All rows are made from the same 13 directions, up to rounding. Whole rows:
[[-13  12 -18   4  12 -18 -10  -3 -12  20 -26   5   1  -2  -6   1 -19   8
   25   1  -3]
 [ -1  -8   6  -1  -7  -9 -27  -4 -25 -14   8   6  24  -5   2   5  15  11
   -6  -9   8]
 [ 24  16  -8 -28 -47   9   4 -12  22 -16 -32  -3  11 -26  20  -3   7   1
   16   3  19]
 [  3 -24  17  -5  25   1   6  18  -1 -15  10   5   7  11 -18   7   6  -3
    1   5   9]
 [  8  -6  14  -6  -4  20   8 -14 -22  -9  19   4 -12  13 -27 -21   0 -23
    4  16 -30]
 [ 15 -13  14 -32 -10  -4   2   4 -27 -22 -10   6   5  27  -9  -9  -7  15
   11 -14  -1]
 [ -3   6  -3   5   1  -9  10   0  18  14  -5 -15   7  10  12  16   5  13
   -6   0  -4]
 [  6  -4  12   8  10   4 -16 -14  63  -1  -3 -14  -8  12  45 -15   9   7
   12  23  -2]
 [-25  23 -38  30   0 -22 -21  11 -15   9   1 -10   9  -9   9  -5   1 -33
   10  -6   1]
 [-19 -16  -5   8   0 -17 -17  -4  17  -9  20 -17   9  28  30   0  23 -17
  -10  11 -18]
 [ 33  50  -9  33 -37 -30 -17  21   7  19  -1 -40   0   7  -4 -14   2 -18
   12   2  -2]
 [ -2   6  -9 -15 -22  11  19  17 -18 -21  25  -3 -23   6  10 -29   4 -25
  -19 -35  17]
 [ 13  16 -27   4  10  20 -14 -21  11  29 -22 -33 -29 -26  -8 -15  -4 -13
   -5   1  85]
 [-17  -1  -8 -23  17   2  23  -7  -3  19 -15  11 -20  -5 -14  -9 -11   6
   17   1   7]
 [ -1  -5 -13  -8 -37   0  -5  -3  -4 -21  19 -15  -3   7  16  -9  18 -31
  -25  -5   1]
 [  1  -6   7  -5   5   5  23  11   0  -3  13  -9 -16  30   3  -3  -7   3
  -17 -16  -6]
 [ -3 -30   6 -23  -9 -18 -10   1  19   6   7   5 -22  -9  -7   0  10  -2
  -19  15  22]]

The start of a row, then its end:
[-14 -11  -4   0 -14   5 -13 -15 -10  -7   8  22  10 -30   6  13   8] -> [  0 -19   2  -8]
[ 15  -2  25   1   7  -3   3  -2  17  13   2  -5  17 -11 -20  19  20] -> [20  3 22  4]
[ -1 -13  -8 -14  10  -4 -12 -21  18  17 -28  -2 -10  -6  -5   3  -8] -> [ 6 13 24 18]
[ -7  35  -9  15  26   0  13  19  13   8 -13   0   4  -6  21 -16  -9] -> [ 10  36 -20  11]
[ -2  -3  -3  -5   8   6  -1   7   4 -24 -21  20   7   5  18  -7 -20] -> [  0  27  -4 -14]
[ 21  -4   2 -10   0 -18 -22   2  19  12 -15 -22 -17   9  -6 -13   0] -> [ 2  8 12 41]
[-14 -12  -5   6  20  -3 -14   1  26  17 -11  32 -43 -21   5 -13 -34] -> [ 0  4 12 -1]
[ -7  35 -21  -3 -31  16  37   3   4 -12  -8   2  14 -15  24  -2   2] -> [-17  13 -15 -26]
[ 11  -2 -10  -7  -6  24  -1 -29  -1 -15 -23 -18  27   6   7  12   7] -> [-7  8 13  5]
[  1  24  -2   8 -18  -6  23  14 -13  13  23 -12   2  -8 -19   2  16] -> [-12 -12  -8  -7]
[ -4  16 -24  -1 -21  23  13  -8  -8 -21 -14   2  22 -18  14   4   1] -> [-24   9  -6  -7]
[ -2  -5   7   5  10  -1  -5   0  23   4 -10  20  -9  -9   3  -1 -15] -> [  4  15  19 -20]
[ 11 -18   4   4   1 -20 -42  25  10 -18  -2  23 -23 -10  -7 -27 -18] -> [-26  18  16  10]
[-18  -7 -12 -10  -4 -46 -12  32  24  -8   4  -7   1  13  26 -11  17] -> [-15  13  -2  12]
[-17  23 -16  24  -5 -24  23  11  11  36  17 -24  20 -22 -34  29  34] -> [-34  -1  33 -17]
[-15  16 -15  28  17  -2 -12  18 -33   0  21  -4   6  -8  -1  -7   4] -> [-13  -9 -30  23]
[ 16  -7  10 -17 -26  -2 -13  -1   8 -12   0   8  -7 -12   7 -10   4] -> [ 6 -6  0 12]
[ 17 -10  15   6   5 -12 -25  25  14 -19  16  -9  -1   7   3 -16  14] -> [-13   3   3  27]
[  4   8  11  -7  10  16  21 -24  -7  29  -3  -6  -7  -1 -21   8   0] -> [28 -7  2  1]
[-11  -4 -16  12  21 -16  -9  21  15 -14 -13  -8  12  24  23   2  -8] -> [-14  20  -2   0]
[-13 -12  -7 -20  27  23  25 -27   7  -4 -20 -18  24  22  13  17  12] -> [12 10  3 11]
[ -3 -10  -4  -5 -18 -50 -27  21  -5   6  -8  15   2 -11 -29   5  -1] -> [-17  19  28 -15]
[  3 -17  21 -14  -5 -12  19  16   8  -7  22  -2   1  19 -16   4  18] -> [ -6  -6  13 -21]
[ -2   9  -7  16   4  12   1 -17  13  13 -11 -10   8  -4  22  21  -4] -> [ 22 -16  -8   4]
[-11   9  -2   6 -12 -15  -2   0   9  19   5   5  -9  -8  21   7  -3] -> [ 24 -19 -15  -8]
[  2  14   3   5  -1  10  15   6   1 -10   4  -3  21  -6  11   6  12] -> [  6   3 -13   0]
[ 24   5  24 -22 -11  34  26   0   5 -21  10  11  -8 -15  -8 -22   9] -> [-2  7 -3  8]
[ 16  -6   5  -5  -7  20 -25 -34 -24 -14  -7  -9  19   3 -10  -4  10] -> [-3  6 14  7]
[ 33 -21  29   5   4   7 -13  14  -5 -10   2  20  -7 -12 -45   8 -16] -> [-2 -4 21  1]
[ -1   5   9   7  13  27   8 -21  20  13 -11  20  10 -44   2  20   1] -> [26  0 10  5]
[  3  -7  17 -11  13   4  26  18  -4  -5  -1  18  12  -9 -21  17   1] -> [17  6 -4 -1]
[-15  -2  -6 -25   2  22  30  -8 -12  -1   7   9 -17  -8   6  -9   1] -> [  7 -15 -26  19]
[-45   7 -34 -20 -18   3   6 -27 -24  -3  -5  18  13 -20  34  -1   9] -> [  1  -2 -23 -10]
[ -9  -1  -9 -12   5   0 -16 -31   9  21 -21   1  -8 -13  12  -4  -2] -> [22  6  6 20]
[ -3   8   4  11   8 -15  -9 -15   1  41  -3  -3 -17   1 -20   1 -10] -> [ 15   3  18 -16]
[ 18   6   9   6 -31  23   1 -12  -9  -6  10  10   4 -31  -6  13   2] -> [  5 -30  -4  -5]
[ -5  15 -19  23  -3 -11 -26   3   2  -1 -12  -4  12  -8  22   0  -6] -> [-6  9 -5  3]
[ 14  18  -4  16 -11 -31 -32  -1  -8  27  -7 -24  -7  12  -8  -6  -5] -> [10  2  3  8]
[ -9   7   8  10  30  10  29  11   0  13  12   1   7  -7 -17  12   7] -> [ 8  0 -4  2]
[  2  26 -32  12 -10 -15  11   2   5  26  -6 -53  -9  25 -14  -5   5] -> [-42   6  13   8]
[ 14  15 -16  16  -7   9   4  -3   2   6 -13 -28  10   0  -6  16  -2] -> [-13  -8   2  16]
[  9 -10 -23   3  -9  26 -10 -29 -12  -6 -34  -2  -4  -1  -8  15 -32] -> [-16  -8  12  -1]
[-15 -17 -16   4   6  15   6 -25   8   2  -5  -9  20 -12 -18  28  17] -> [-35  -3  42 -10]
[ 21  -3  -4  -6 -23   9 -13   0   0 -22 -14   0  -6   2  12  -7 -16] -> [-6 -5 -9 12]
[-14   7 -17   4  17  36  38  -4  31  -8  -4  -5  -5  -4  25  -1  -2] -> [-21   3  -2   0]
[ 42  -7  33   7  10 -18 -16  25   2  -3   9 -27  12  21 -45  -1  18] -> [-6 14 25 22]
[ -2   8  -3   2  -1  -3 -14 -19 -35  18  -5  -2  -1   3 -11   0  -9] -> [ 21  -5 -11   1]
[ -1 -14  21 -32 -18  15  11 -16 -20 -15  17  25 -17   9   8 -19  -3] -> [ 22 -14 -19 -23]
[  5   3 -12 -31 -56  -5   5  -4 -10  -8  -8   9 -19  -9  28  -3 -11] -> [ 20 -34 -38  12]
[ 20   7  16  30   0   1 -13   3  -1  10  23 -21  -3  12  -3   6   4] -> [ 11 -30  -7   4]
[-17 -13   5 -12  22  11  32   6  16  -3  27 -14  -9  21  16  -4  22] -> [  0 -19 -14  14]
[ -3  -5   3 -27   4   1  -3 -29  -1   8 -16  -6 -10  24  11 -20  -2] -> [19 19  4 -2]
[-23   4 -18   1 -22 -15  -9 -15 -22   7   9  -6   8   9  24   8   7] -> [  9 -24 -20 -17]
[  0   9  -6  20  35  14  16  16 -19   9   4  -9   2  -5 -36   7  -5] -> [-17   4  -5  23]
[  6  15  -1  27  30 -11 -24  22 -22   6  -8   2  22 -18 -18   7  -4] -> [ 11  18 -13  35]
[ -5  22 -14  21   2   7   2  12   0  -5   4  -2   7 -14  11  -5   1] -> [-18   6 -11   4]
[ 19  36   8  11  22  24  29  11   9   7 -14  -6   8 -11  -7  -7  -6] -> [12 32 -9 14]
[  0  -5  10   9  12  -3   8  12  -7   7  11   5  -8   9 -17   6  -9] -> [  4  -8  -1 -14]
[-28  -8 -13  -4   8 -19  -1  18  -9  -8 -17  38  26 -32   9  29  -6] -> [ 18   7 -16   0]
[ 11  21  -8 -15 -11   9  27 -14  10  19 -37  -2 -12  -1  -3   1 -25] -> [ 17  19   2 -10]
[ -8  11  -9 -14  -9 -34  -6  -4 -25  14 -10 -16  20  19 -16  -3  15] -> [  1  28   8 -11]
[ 13  29   3   0 -30 -18  10  19  -6  16  17 -12 -24   4  -9 -23   1] -> [ -5  -5 -14  -5]
[ 10   5  21 -20  -3  -5   9  -9 -27   4   0  -3  27   5 -24   6  21] -> [29 14  0 -3]
[ 19   5   2   5 -23 -12  -7  24 -30 -20  15  -8   4  13 -32 -13   2] -> [-39   7   4 -12]
[ -1   6  10  11  19  16  -2 -19  13   0  -9   1  24   0  19  10   5] -> [ 23  15   7 -13]
[  0  -1  16 -10  15 -12   5  20 -10 -13  -2  10  21  11   3   0   6] -> [ 25  20 -17   3]
[-17   6  17  -6  22   7  17 -36 -10  29  12  -9 -23  55  11 -25  -9] -> [ 33   7  -3 -54]
[ -6  19 -37  47  13   9 -14  -2  15  13 -21 -13 -11  -4  13   7 -34] -> [-31   1   7  -5]
[  9   4  -7  21 -12  -8  -3  27  13 -13   1  -1  -9   9  14   3 -20] -> [-16 -12  -9 -12]
[ 31 -10  18  11   2   7 -21   0  15 -15  -4 -12  -1  23   1  -7  -8] -> [-2  5 15 -2]
[-10  11   2 -25 -23 -17  14  -4   8  16  -1  13 -16 -10   3 -15   4] -> [ 10  13   4 -21]
[-34 -32 -10 -27  21  26  14 -36  -1  -5   3   8 -11   8  10  -5   7] -> [-10  -7  10  -2]
